The same things were measured in two ways. Each way mixes the same 10 hidden numbers, adds some noise and spreads widely along 7 directions of its own, which tell nothing about the thing.
In the rows, 128 means zero.
Some things both ways: the first way, then the second way.
[124 115 117 151 151 106 100 132 149 185 131 135  92  50 189 131 162 120
 136 124 125  60  82 162 161  92 134 130 127]
[185 172  65  65 157 143  83 127  72  72  57 128  92 137 101 140  94 179]

[ 80 142 136 160 138 116 119 140 135 151 158 125 135 125 154 113 104 139
 148 158 143 114 112 136 148  55 110 105 134]
[ 81 216 100 101  89 124 105 192 179  97  79 113 162 156 104 173  82 134]

[134  99 133  66 142 132  91 107 141 131 174 125 117  82 141 138 160 130
 139 152 125  96 108 129  90 178  99 124 106]
[113 147 143 184 129 156 124 134 222 110  91 150 113 185 145 163 123 134]

[ 87 119 141 141  96 122 106 133 132  94 143 145 122 119 130 161 127 127
 134 170 152 140 143  59 148  72 105 152 149]
[105 134 143 190  95 161 123  62 175  84  65  95  86 190 166 171 140 137]

[164 115 101 181 128 118 159 147 164 113  87 167 126 128 107 129 124 114
 105 135 126 104 151 144 104 103 117 157 135]
[ 70 114 124 107 142  90 145 178 178 170 127 151 184  96 125 141 120 136]

[148  86 114 166 153 147 183 113 153 134 104 142 161 120 120 140 138 132
 127 142 136  82 162 125 100 103  73 150 144]
[ 57 115 153 202 184 175 134 129 111 114  85 123 153 129 157 141 158 111]

[141 108 144 161 120 118 154 177 131 162 152 147 172 151 151 145  95 115
 157 137 162 149 148 139 179  55 106 123 156]
[ 92 160 122  67  76  77 158 147 189 183 129 155 180 147 146 145  69 139]

[135  96 164 110 141 164 114 121 150 159 129  98 158 129 108 137 141 145
 131 145 159  96 172  90  49 154  71 104 131]
[ 82 192 146 168  94 172 159  72 106 141 127 129 154 155 176 155 117  91]

[150 132  86 132 145 107 141 113 184 183  81 129  90 119 143 116 177 132
 145  86  75 137  78 177 132 195 133 114 136]
[151  90 141 132 199 145 129 119  56 115 132 149 134  79 112  74 200  77]

[103 116 152 149 115 138  92  89 115 169 130 109 167 127 174 131 168 148
 182 142 162 106 113 108 183  71 138  73 140]
[171 203 102 104  58  89 172  79 142 122  97 134 161 132 118 122  94 130]

[136 123 145 109 130 102 123 137 150 156 138 149  72  98 115 122 154 144
  98 160 107  60 118 161  45 158 140 130  95]
[106  48  96 122 160 116 118 179 126 168 145 153 148 122  86 138 154 114]

[120 109 109 146 168 145 171  95 136 179 114 118 149 140 155 107 144 149
 139  80 117 118 112 130 123 131  63  91 144]
[190 160 101  88 138 121 142  70  78 113 124  89 115 130 120 123 126 135]

[108 113 174 112 115 133  82 154 119 148 143 119 142 150 109 154 114 142
 141 187 174 140 157 116 128 108 133 110 129]
[ 99 195 157  67 154 111 153 190 138 147 117 142 222  31 137 108  88 140]

[125 128 150 147 107 151 167 107 134 124  94 131 158 188  87 124 140 154
 120 146 122 127 178  91  68 127 102 121 141]
[166 157 111  64  93 118 120  74 102 127  81 101 112 126 131 101  88 160]

[ 90 154 120 124 130  87  96 172 150 109 126 142  93 127 125 105  97 108
 129 146 109 187 101  83 170 125 148 173 111]
[128 180  84 108  82 104 126 150 180  88  82 141 144 144  81 161  79 130]

[ 94 122 142 109 144 136 131 121 124 124 164 134 147 145 128 112 129 143
 165 144 144 119 109 125 124 106  93 111 127]
[121 161 120  71 160 125  98 110 138  47  77  85  87 150 107 173  73 163]

[131 136 150 112 104 113  11 164 153 114 136 132 108  91 127 133 133 105
 145 173 162 125 116 128 143 115 181 129 113]
[153 192 103  93 114 148  95 160 140 158 123 152 137 136 107 105 100 145]

[143 136 150 132 118 131  80 170 116  86 110 143 150 174  92 111 139 119
 145  97 145 179 110  85 129 150 120 119 117]
[ 63  73 170 205 195 208 153 142  98 153 163 119 137 113 148 138 191  58]

[148  94  92 148 154 128 174  86 187 129 105 142 120  91 132 119 142 127
 104 144 108  67 155 115  48 162  83 141 120]
[184 202 132 114 153 152 106 106 119  52  42 112  95 152 157 103 135 137]

[112 138  92 154 108 101  83 148 140 119 111 163  78  93 177 149 161 104
 157  88 100 171  51 140 250  84 151 160 163]
[ 47 155 157 139 123 123 160  69  99  97 114 131 148 119 151 194 123 109]

[108 115 128 121 126 113 135 125 144 163 151 120 143 138 153 146 132 146
 176 136 138 163 114 128 180 101 102 102 147]
[ 96 123 134 161 131 143 119 137 152 144 114 139 125 151 123 118 155 101]

[158 106 144 199 135 136 189 151 131 152 104 146 178 172 103 122 100 135
  96 148 151  98 193 112  63  89  93 117 127]
[137 193  74 121  95 135 130  72  91  94  61  77  93 225 135 172 103 142]

[131 117 133 170 119 144  91 137 109 129 117 143 137 142 132 137 141 119
 128 169 131 108 129 139 129 104 154 122 127]
[ 99 178 110 142 144 196  86 153  92  97  64 129 118 138 116 161 132 158]

[155 126  94 136 121 103 171  78 143 129 126 160 124 100 154 122 171 129
 126 143  67  82 119 151 126 134 125 143 116]
[ 98 145 162 104 128  83 184 145 140 111  75 133 190  77 123 110 106  98]

[136 149  79 170 129 126 186  95 177 117  47 157 114 146 115  96 162 119
 119  99  52 130 121 127 115 154 126 172 144]
[154 123 148 134 105  83 176  54 141  71  86 122 168 103 130 107 126 101]

[143 104 129 121 130 114 145 149 150 184 167 136 126 101 164 160 116 116
 137 159 121 112 142 180 143  91 119 137 143]
[ 74 141 157  83 160 121 133 100  70 120 115 137 149 103 144 163  92 131]

[134  84 194 107 121 162 135 118 109 180 133 118 182 165 111 141 136 150
 145 164 175 104 186 113  90 122 117  94 128]
[146 170 113 148 131 119 134  95 172 101  62 155 125 148 147 155  90 172]

[159 136 156 176 116 132 116 166 161 167  77 138 143 166  98 116 143 127
 139 141 148  97 144 176  87 111 169 108 135]
[ 86 146  92 129  76  85 144  99 153 119 112 158 160 180 115 168 108 107]

[ 96 132 131 178 113 143  77 145 113  73 117 155 157 146 135 116 105  97
 143 150 163 143 125  87 178  46 148 147 134]
[ 81 145 182 166 149 152 172 159 160 120 144 122 211  62 147 161 142 103]

[170 121 119 152 147 113 156 148 162 194 113 115 149 106 141 129 119 120
 114 148 110 106 166 156 118 117 102 129 133]
[147 152 119 103 121 116 146 177 154 155  90 156 183  83 118  80 106 127]

[104 107  50  72 173 121 162  80 163 138 125 143  64  68 185 131 173 104
 144  52  34 172  45 130 196 201  72 188 151]
[ 92  90 151 192 154 180 131  85  78 178 176 176 159 120 140 131 171  95]

Other things, the second way, with their names:
(282): [187 130 147 115 156 114 171  85 131 105 101  93 126 134 143  88 144 115]
(297): [117 198 138 100 155 168 135 144  46 151 127 115 167 106 124  90 135 104]
(7): [190 137 155 159 155 110 155 111 198 108  80 126 147 139 164  63 141 108]
(275): [ 59  75 145 129 167  90 157 120 129 115 138 121 177  95  94 156 116 105]
(347): [112 123 135 214 146 173 124 108 146  72  80 141 124 142 137 161 166 111]
(314): [ 66 143 162 127 139 121 173 122 154  95  96 106 153  91 148 198  94 128]
(125): [244 108 105 151 138 160 108 113 185 128  95  93  62 150 128 100 160 165]
(152): [166 113 116 133 135 142 130 153 139 164  96 109 121 116 114  97 148 145]
(181): [ 78 163 136 162 116 101 141 127 190  99  73 160 140 123 126 150 118 115]
(202): [167 113  67  92  90 126 124 132 122 159 131 136 130 169  98 126 134 131]
(227): [171 216 128  98 140 140 133  91 106  83  84  92 124 146 147 121  97 139]
(245): [ 81 124  92 172 130 135 107  69 113 115 109 124  87 198 116 179 142 124]
(271): [ 88 186 102 136 180 146 112 103  62 133  94 153 127 122 121 165  80 165]
(325): [154 182 116 141  94 122 124 144 185 160 125 150 159 151 130  97 156 124]
(90): [ 98  69 146  94 171 115 151  87 104  88 145  95 137  95 110 154 100 100]
(71): [ 90  91 136 183 133 139 128 100 183  58  97 126  92 143 113 209 164 120]
(36): [110 214 107 101  86 117 141 143 173 116 113 146 206 130 123 187  51 161]
(53): [201 113 159 123 164 152 130 145 183  94 129 141 118 108 117 131 171 148]
(51): [223 138 166  94  99 106 167 126 185 121 100 112 173  87 168  75 156 134]
(284): [ 97 163 123 122  91  86 171 140 176 180 151 171 216  96 123 142 102 121]
(100): [119 190 110  83  97 120 164  82  60 141 156  97 164 141 107 149 109 111]
(64): [157  95 107 187 119 116 158 113 140 168 134 141 171 187 116  90 160  81]
(302): [113 168 108  62  96 108 158 107  78 180 150 108 163  95 106 140  87 142]
(153): [124  98 124 132 124 140 113 134 157 173 128 164 179 130 142 113 103 145]
(131): [173 125 100  68 126 118 110 126 112 125 117 127 144  93  83 104  91 151]
(23): [123 131 139 187 121 139 167  93 108 139 113 130 177 106 129 100 139  85]
(143): [ 54 206 153 103 152 114 151 157 111 152 129 141 182  74 132 143 106 113]
(289): [120 135 122 185 187 200  98 123 141  73  79  89  51 158 123 178 140 142]
(211): [145  77 127 120 129 117 160 136 122 170 130 126 155  53  87  94 138 118]
(219): [120 192  87 125 141 126 154 132  99 122 116 122 128 155  90 171 127 128]
(208): [166  84 152 142 187 136 138 138 185  86 117 134 117  98 114 142 142 131]

Some of these things the first way, each followed by its name:
[102  75 129  97 139 120 145  92 130 101 156 145 136 109 126 146 137 146
 144 173 149 101 148  59 106 141  85 138 104] -> (282)
[ 95 139 130 123 123 134 115 110 118 128 124 132 109 159 127 118 160 144
 141 115 101 150  86 122 116 155 127 108 126] -> (71)
[125  93 134  75 133 135 145  99 113 123 123 149 145 132 126 129 146 131
 135 117 125 143 134  97 151 150 107 142 124] -> (271)
[143 110 105 128 155 117 129 141 151 141 149 137 145 100 158 117 105  98
 131 141 113 125 128 134 135 123 104 145 118] -> (208)
[129 111 127 165 173 169 168 139 139 152 115 129 172 149 126 100  86 105
 109 158 125  99 178 141  76  98  90 155 130] -> (36)
[ 91 104 160 128 122 144  84 126 107 114 147 133 142 149 120 136 119 137
 146 193 168 117 139  95 114 110 137 111 110] -> (100)
[130  93  79 142 167 145 186  66 174 133 106 141 139  82 159 109 143 125
 120 127 105  67 141 120  92 132  63 152 134] -> (284)
[152  78  92 136 170 135 156  81 128 114 130 148 147 104 136 114 135 127
 102 156 114  70 144 116  66 175  88 123  82] -> (219)
[153 112  88 162 133 113 161 137 156 124 122 149 167 136 147 130  83 107
 127 132 134 168 158 126 175  83  98 134 143] -> (143)
[121 117 130 129 114 141 106 107 121  82 112 150 130 130 101 127 144 133
  98 161 126 107 146  83  76 140 120 141 108] -> (302)
[112 110 117  98 153 124 101 124 132 106 160 124 130  92 139 124 124 129
 123 127 132 127 121  76 120 141  67 132 109] -> (289)
[142 127 148 150 136 149 138 138 160 152 106 119 163 148  99 108 106 121
 115 188 132  93 190 134  52 116 124 136 120] -> (131)
[134 102 120 158 131 134 100 124 129 109 128 140 162 125 141 141 127 115
 153 171 158 122 134 117 157  96 132 121 121] -> (297)
[132 113 135 172 146 146 151 111 138 153 106 140 133 137 125 102 163 138
 127 126 121  65 122 137  55 138 112 103 115] -> (202)
[101 124 144 105 112 113  74 117 135 108 148 149 101  80 135 138 171 139
 166 178 147  66  91 144 150  92 156 139 117] -> (275)
